The rows are grouped in 3 ways, from coarse to fine. Each group lies inside one group of the grouping before and may be the whole of it. The rows also spread widely along 10 directions, which tell nothing about the answers.
Known rows, each followed by its group in each grouping:
[ 12 -25  10   0  16 -26 -15 -17  19 -22 -21 -24  -3   4 -33 -34 -64 -35
 -13  30 -37] => Budi fitub paz
[-24   1  10   7  -9   6  -4  -2  -7  25  -6   6   0  -2  38  37   8  29
   0  -6   1] => meb bim razi
[  1 -30   0  22 -24  40  -8  30 -19  33  -5 -23  -7  22  26   1  13  33
   8   5 -16] => semez rem Kizu
[-72  14  43  43  22  12 -28  33  25   4 -21  26  20 -11  26  52 -31  14
 -39   2 -34] => semez ded mip
[ 10  -5  17 -14 -24  23 -13  16 -16 -14  -4  17 -31  14 -35  20  24  25
  51 -13 -54] => Budi rudon nema
[  9  -5  25 -19   0  15   5  -8   9   4   7 -14  17   3  21 -21   1  12
  11   0 -12] => Budi rudon guveb
[  5 -20  12  -2  -3   4   3  11   8   4  27 -51  -1   5   0 -30   2 -13
 -15   9   4] => semez ded kepe
[-21 -14  23   1  20 -22   5 -16  19  28 -34  24  10 -27  21  34 -38  13
 -41  26 -13] => Sol piv niruf
[ 14   1  56 -58 -15   4  -6 -25 -28 -28  48 -57 -19  20  14  21 -20  -9
   6  35 -35] => meb Kot vopoz
[ -8  -2  14 -20  24 -14  11  -1  28   5 -27  34   8 -27 -26  12   3  22
 -12 -10 -23] => meb Kot Lamel
[-29  -3 -12  43  11 -14 -17 -24  19  -7  26   3 -23   3   2  22   9  -1
 -15 -18  25] => Sol gavaf fif
[  5  -3  18 -19 -11 -10   0 -25  -5  30  -2   8  -3 -26  23  11 -16   3
   2  29  15] => Sol gavaf karuv
[-11  17  50 -37  -3  16   1  14  -3   8   9   7  16  -4  12  22   0   5
   5   4 -10] => Budi medi kogi
[ 14 -44 -56  62 -20   8 -34 -11   8  15  18   8  25 -19  35 -37 -20  21
  37  20  47] => meb Kot bigo
[-22 -10   1  16 -18  13 -18  37 -17  21  32 -47  -3   8  30  -1 -15 -19
  -8  17  23] => semez ded Vegev
[ 25 -23  29 -30   5 -12   5 -32  27 -11  -2  19 -10 -13 -30  -3   5  11
   3   8 -27] => Sol gavaf Kazi
[ 23   6 -27  -8 -17 -11   4  22  13  27  -5 -27  -8  -8 -52 -68  18 -21
  34 -30  47] => Sol vupe dem
[-28  53  51 -27  -6   5 -15 -11   6 -13   0  32   4 -16   2  43  33  22
  38 -35 -15] => meb bim ligaz
[-42  29  27  25 -34  50 -44  48   6 -24  20 -25  19  15  18 -16   5  -3
  38 -22   6] => meb zes bup
[ 16   8  24 -18 -14   2 -13 -19 -12   3   2   1  11 -16  26  11  -9  15
  33  19  -6] => meb Bas muk
[-54  10  18  14  26  14   6  13   9  59 -36   4  27  -3  52  23 -26  16
 -52   2  -2] => Budi fonu gakag
[ 32  -9 -53  21 -11 -36  -3 -28  -1  23 -12 -10 -19 -14 -28 -37  25  -2
  36 -33  39] => meb bim paza
[  9 -43 -42  22  20  -9  22   6  35  37 -38  38  23 -29  -9 -35   0  16
 -11 -11  19] => Budi rudon Luko
[ -4   4   6 -16  29 -31  20 -17  27 -24   7   1 -35   7 -55  32  35   6
 -21 -25 -25] => meb Bas saz
[-53  18  29  24 -13  22 -31  45  15 -20  26 -21 -21  24 -12  16   0  -6
   9 -13 -11] => Sol vupe Num
[  1   5   9 -53  24 -25  35   4   6  30   5  45 -16 -28 -24  55  47  31
 -19  -9   4] => semez rem Kizu
[-17  11  31 -17 -14  13  -3  26  -2  34 -38  11   1  -8  -5   7 -19   4
   1  -2 -12] => Sol gavaf Kazi
[ -8  16  35 -18   2 -11 -20   7  14 -26  12  35  -6 -24 -35  31  15   5
  24  -7 -18] => semez ded mip
[ 18 -13   0  20   0   0 -17 -27  17 -27  28 -14 -15  16 -22 -23  11   0
  24 -16 -20] => Budi rudon nema
[ 22   8  -3  19  -3 -39 -19 -54 -16   9  -1   0 -27 -15 -11  16   2   0
  16  -9  -2] => semez ded mip
[ -6 -13  -7  18   2 -16  12 -21 -10  46 -17 -46 -33  19   8   0  -5   3
 -40   0  -4] => Sol vupe dem
[ -8   1   2   6  -2  -6 -14 -13  19   4  11  38 -11 -17 -12  20  15  11
  16 -14  14] => Sol gavaf Kazi
[  5  -5  22 -11   1  -4  13 -43 -23  14  13 -28 -37  25  15  38  19  23
 -17   2 -41] => Budi rudon nema
[  8 -26 -29  34  27 -22  12 -70  12  35   0  -9 -19   7  23   3  26  33
 -31 -19   9] => Budi fonu gakag
[ 23 -64  -2   4  15   4   2 -25  44 -33  21   4  11   0  -6 -20   7  32
   1  13 -23] => meb Kot vopoz
[ -2 -40  -5  23 -27  17 -17  18  -8  12 -17  -9   1  11  17  -3 -18  13
  19  15 -17] => meb bim razi
[-12 -26  23  15 -12  34 -17   6  -3  -2  11 -47   0  28  32  -2 -12  28
  -4  16 -38] => meb Kot Lamel
[-10  18  74 -57 -11  16 -15  32   1 -30  42 -10  10  -8  -8  12   1 -10
  21  16 -20] => semez ded mip

New rows. What belongs after each?
[ -4  -7  34 -14  10 -25  -5 -21  19   5  -9  -3   7 -21   5   5 -36  -6
 -17  25 -10] => Sol piv niruf
[-23  -8 -11  40   4   6 -24 -17   7  10  15  -6 -10  13  16  11   0   9
  -3 -11   9] => Budi fonu gakag
[ 15  14 -16  12  -6 -32 -34 -58 -17  -8  14 -10 -46  10 -31  13   0 -16
  30 -18  -3] => Budi fonu gakag
[ 11 -13  16 -21   3  12  10 -21  15  -8  21  15   0   1   5   3  39  39
  23 -15 -13] => Budi rudon guveb
[  6  22 -32   3 -11   0  -2   7   1  41 -10 -12   2  -2 -19 -42  27  -4
  32 -44  53] => Budi fonu gakag
[  6  13  -6 -13 -24  30   4  32   3  44  -3  19  33 -17  11 -36  37  16
  49 -33  51] => Budi medi kogi
[ 20   9  51   2 -42  27 -30 -13 -35  10  23 -80  18  14  51 -37 -32 -15
  28  25 -12] => semez ded mip
[  5   1   2 -27 -12 -16   2   9 -10   2 -10 -13 -17  -4 -30  -2  -3 -16
  10   3  -5] => meb zes bup
[-32  23   5 -34   1  -4  37  23 -14  74 -14   9 -21 -13   4  42  32  12
 -33 -24  36] => Sol gavaf Kazi
[-17  27  39 -42  -2  -4   1   5  21 -10  26  28  -8 -23 -20  26  26   0
  13  -9  15] => Sol gavaf karuv
[  9  29   0 -17 -10 -13 -12 -16 -17  25 -11 -10  16 -22   7 -14 -24 -12
  28  -3  25] => meb Kot vopoz
[-24  19  32 -26  -8   2  -6   5 -18   7   0 -16  -6   0  16  29 -15  -9
 -13  15 -13] => meb zes bup
[  7  -8 -34  12  -4  -1  18   9  14  35  15 -14   4   1  -5 -39  38  -3
   5 -34  57] => Budi medi kogi
[ 40 -51  -7 -13 -11  -7  -3 -25   2 -36  28 -39 -27  18 -34 -23  -8  -4
  18  20 -32] => meb Kot vopoz
[ 27 -28   9  -4  -9 -13 -13 -27  19   0 -15  24   5 -29 -15 -21 -33  -6
  20  32  -7] => Sol gavaf karuv
[  0 -23 -24  32  -4 -14  -3  -6  16  21  -4 -11 -16  -3  -7 -17 -11 -12
 -12   7  23] => Sol gavaf karuv
[-29  27  38 -47   1   7  13  42  22  20  24 -14  28 -25   9 -23  -5 -32
 -16   6  56] => Sol gavaf karuv
[ 16   9 -34  -8   5 -27  34 -10  -1  56 -27  -3  -6 -13 -10 -11  31   9
  -4 -29  38] => meb Bas saz
[ 12 -17 -50   4  -6 -15   0   5   9  33  10  23  13 -36  -8 -25  15   8
  27 -10  67] => meb Kot Lamel
[  8   7   1   5 -37  17 -35   3 -31  13  15  -3  -6   3  15  -3 -13  -5
  56   6   6] => Budi rudon nema
[ -2  28  11 -21   1 -17   7 -14 -22  17   0 -10 -36   9 -20  27  10  -7
   2 -18 -17] => Budi rudon nema
[-19  25  19  12  -4  26 -28  35  27 -23  32  14  18  -4  -9  -7  38  14
  36 -34  15] => semez rem Kizu
[-45  29  10  34   0  12 -19  17  20   2  -8  10 -31  16 -28  29  32  17
   4 -54 -11] => Sol gavaf Kazi
[  4  -9  11 -25  -2 -21   6 -29  -1  11  51 -27 -27  -1   5  10  19   2
 -12   7  25] => Sol vupe dem
[-24 -34  -5  53 -21  35 -25  19   4  19  -3 -24  31  12  62 -14 -29  13
   0  15   8] => meb bim razi
[-41  17   2   0  -4  -7   0   4 -56  70 -16  10 -29  -3  54  81 -35   7
 -21  27   1] => Budi rudon guveb
[ -8  -8  51 -50 -20  38   4  28 -16   6  23 -23  23   0  42  12 -18  23
   2  43 -22] => meb Kot bigo
[ 22 -24  -8   0 -14  -9  -6 -39 -25  15  18 -41 -27  14  18   5   4  17
   5  12 -10] => meb Kot Lamel
[-14 -19  -4  24  10 -12   3 -18  26  14 -23  38 -23  -8 -11  28  12  28
 -11  -6 -13] => Sol gavaf karuv
[ 12 -24 -75  24 -25  -7  11  19 -34  74  -2  -5 -31   4  -6 -17  23  -2
  20 -17  54] => Budi rudon nema
[  3   3  -7  -4 -12 -12 -17  -7 -18  17  -5  12  -9 -17  -4  15  -8  13
  26   5   3] => meb Kot Lamel
[-24  32  12  -7 -21  -4   7  11 -53  83 -39 -58  10  -5  62  -1 -43 -21
 -24  13  26] => meb bim paza
[ 23 -11  15 -47 -21  -6  19  -8 -22  15  28 -35  -3  -5  17 -11  19  -1
  15  10  21] => meb bim paza
[-15 -47   9 -34  20   8  65  25  13  73 -29 -11 -13   3   8  16  16  29
 -85  12  -8] => Sol gavaf Kazi
[ 13   9  12 -10 -30  18  -7  -9 -27  25   1 -43  10   5  34 -19 -12  13
  25  13  -3] => meb Kot bigo
[-17 -20  15  37  12  33   7  14  32  18 -58 -28  26  22  11 -33 -19  40
 -30  -8 -58] => meb Kot bigo
[  8 -25 -16  18 -20  -5 -15 -16 -25   5  43 -28 -32  21   4   9  -2 -14
  10  15  16] => Budi medi kogi
[ -8  -5  13  39 -15  -5 -32 -28 -42   0  -8 -77 -35  36  38  18 -71 -27
 -16  45 -44] => meb Bas muk
[ -9 -31 -25  61 -16  26 -36   6  11   6  16   6  18   3  31 -25 -16   7
  27   7  17] => Budi rudon nema
[  3 -56 -16  30   5  10   7 -29  33 -10   9  13 -12  12  13  11  54  56
   0 -18 -20] => meb bim ligaz
[ -4  20  36 -15  -5  15   4  -9  -9   9 -16 -18 -11  22   5   8  13  24
  14 -24 -44] => Budi rudon guveb
[ 36 -21   8  -1 -26 -10 -14 -75 -24  -8  18 -17 -29   7  26  14  19  25
  35   6 -28] => meb bim ligaz
[ 16 -12   0  -5   1 -14  -5 -31  -2  -7  20   7 -23   2  -5  13   1   5
  19   5 -17] => Budi rudon guveb
[  8 -35 -46  65 -33  38 -30  40   5   8 -12 -13  -6  28 -21 -55   8   8
  55 -27  -5] => Budi rudon nema
[  7 -12  13 -25 -18  15   4  21  -4  14 -18  -5  18 -12   8 -19  -6   5
  15  11  -6] => meb zes bup
[ -7 -25 -10  28  -2   1 -11 -16  -7  19  11   2  -6   6  20  18  -8   9
  -6  12   4] => Budi medi kogi
[ -2  32  33  22 -48  41 -50 -15 -33 -10  31 -34  -2  30  34  -3   1   5
  63 -17  -8] => Budi medi kogi
[ 17 -32 -22  16  -3 -15  11 -30 -19  36  -1 -10 -35  13   1  19   6  10
 -16   8  -5] => Budi medi kogi
[  1 -48   8   8  22  -5  -2 -25  29 -26   8   2 -19  19 -21  14   0  20
 -21   6 -47] => Budi fonu gakag
[  1 -10  14 -17  -2  -2   7 -10   7  11   2   6 -24   1 -21  14  20  11
  -1 -10  -6] => Sol gavaf Kazi
[-12 -12  30  20   6  21  -9 -10  18   0 -12 -25  31   6  53  -6 -28  17
 -19  26 -22] => meb Bas muk
[ 15 -16  13 -16 -21 -22 -12 -55 -44   4  47 -36 -37  11  42  46  -5   2
   7  29  -1] => meb bim razi
[-17  18  26  -3 -32  23 -37  26  -7 -11  16 -14  23  -2  19 -12 -19 -12
  45  -2  11] => meb bim razi
[-26  32 -12 -12   2   2   9  49  17  13   6 -23  -1   0 -40 -23  21 -18
   8 -44  41] => meb Kot vopoz
[ 10  -5 -17  16   0 -12   1 -40  -9  12  20 -31 -31  17   7   1  18   2
  -1 -20   4] => Budi rudon Luko
[ 12  -8  24  -2  14 -29   6 -38   1  10  -7 -24 -12  -5   0   9  -9   2
 -29   8 -29] => semez ded mip
[  7  -1 -13 -33 -21 -18   5  10 -34  32  15   7 -23 -20   0  24  16  -1
  25   4  34] => meb bim paza
[  1   0 -15  34   4 -29 -19 -31  14  -4 -20  25 -36  -4 -40  18   2   2
  11 -20 -10] => Sol gavaf fif
[ 25 -39 -37  25 -22  16  -3  -6   6  -1  43 -27  -3   8  20 -30  35  21
  32  -1  46] => meb Bas muk
[-13  27   5  10 -22  22 -12  -4 -18  -7  26 -38 -36  34   0  20  50  37
  28 -40 -14] => meb Kot bigo
[ 19  25   9 -79   9 -50  32 -27 -13  59 -20  46 -13 -55 -26  31   7  -8
  -6   4  34] => Sol gavaf Kazi
[-17  -2   0  37 -11   5 -18  -5  -8  22 -13 -33   6   7  40 -10 -20   2
  -6  -2   6] => meb bim paza
[-25  39  26  13  -9 -11 -31 -19   2 -17  25   0 -27  -2  -3  26  -1 -18
  17 -12   9] => Sol gavaf karuv
[ 14  -1   1   5 -22 -13 -16 -50 -28  20  10  -9 -13  -2  41  25   2  15
  24   4   7] => meb bim razi
[ -4 -37  13  -1 -17  22   2  11  -5 -24  31 -55 -35  42  -6   4  19   7
 -11   8 -38] => meb zes bup
[-11  -8   7  33   7  20  -9 -13   8  31 -30   3  24  -3  43  -9 -22  23
 -14  -4 -21] => Budi rudon Luko
[ 21  29  12 -45  -8 -28   9 -25 -28   8 -15  11 -36 -15 -28  40  18   8
  30  -6 -17] => meb Bas muk
[  6   0  11 -46 -22  -4  25   6 -52  46  -2 -26 -35  12  13  47  -6   4
 -10  27 -13] => meb Bas saz
[ 16  -2  13 -61  -8  -9  24   1 -21  43   9 -30  14 -21  22 -14 -14  -6
  -6  28  27] => meb Kot Lamel
[  1  -4  12  -6  11 -15   3  -1  -4  21 -11   4 -11 -11  -7  23 -14   1
 -21  14 -18] => semez rem Kizu
[  24    5   51 -109  -18  -10   24   19  -21   19    1   14  -15  -25
  -37   19    6    2   25   26  -13] => Sol vupe dem
[ 25  -2   0  15 -12 -10 -28 -46   1  -9  10  27  -2 -11  -6  -1   4   7
  49  -7  -4] => Budi medi kogi
[-31  24  -7 -42   9 -17  24  29 -14  11  28  -5 -49   4 -39  54  33   2
 -14 -18  14] => meb Kot bigo
[ 20 -27  -4 -16  -8  23  -3   1  41 -34  36  53   7 -15 -27   0  75  65
  67 -35   6] => meb Kot vopoz
[ -6  -9 -25   2 -14  -5  -1   3 -12  34  -3  12  -2 -20  15   9   6   7
   7   5  34] => meb zes bup
[ 18 -32 -48  17 -15 -10 -16  -9  -2  -7  36 -12 -32   4 -27 -14  26   8
  35 -11  24] => meb Kot Lamel
[-34 -21   4  -7  12 -20  -2  14 -17 -25  41 -15 -67  29 -25  67 -22 -24
 -33  26 -37] => Budi rudon guveb
[ -5  13  41 -55  -6  -8   2   1   1 -39  29  23 -31  -5 -40  51  48  21
  32 -21 -33] => meb bim paza
[ 22 -11 -38  33   1 -35  -8 -30  35   4  -2  -1  -9 -16 -37 -42  18  -5
  23 -31  40] => Sol piv niruf
[-33  12  -1  15   4   3  -1  32  17  29  -7  14   3 -10  -3  19  31  18
  -5 -30  14] => semez ded Vegev
[-19   7 -32  79  -7  10 -46 -16  22 -10   3  33  -1  -5  25  17  19  38
  46 -30  22] => meb Bas muk
[ -8 -42   2 -33  -5  25  16  34  -7  27  29  34   9 -14  34  28   8  26
   7  32  21] => Budi rudon guveb
[-12  -3  35 -18  16 -18 -11 -38  -4  -9   2   8  -5 -12  21  58 -48   7
 -22  43 -39] => meb Kot vopoz
[ -8   0  -9  10 -10   8  -3  31  18  17 -22   0 -15   4 -46 -24  14  -7
  14 -35   6] => Sol gavaf Kazi
[-36  43   2  14   8 -13 -18 -15  -8   8  44 -12 -18   2  12  28   9 -19
  -2 -21  28] => Budi rudon nema
[ 24  10 -23 -10 -11 -41  10 -17 -27  55 -45 -25  -5 -21 -15 -27 -25 -28
   4  -4  23] => meb bim paza
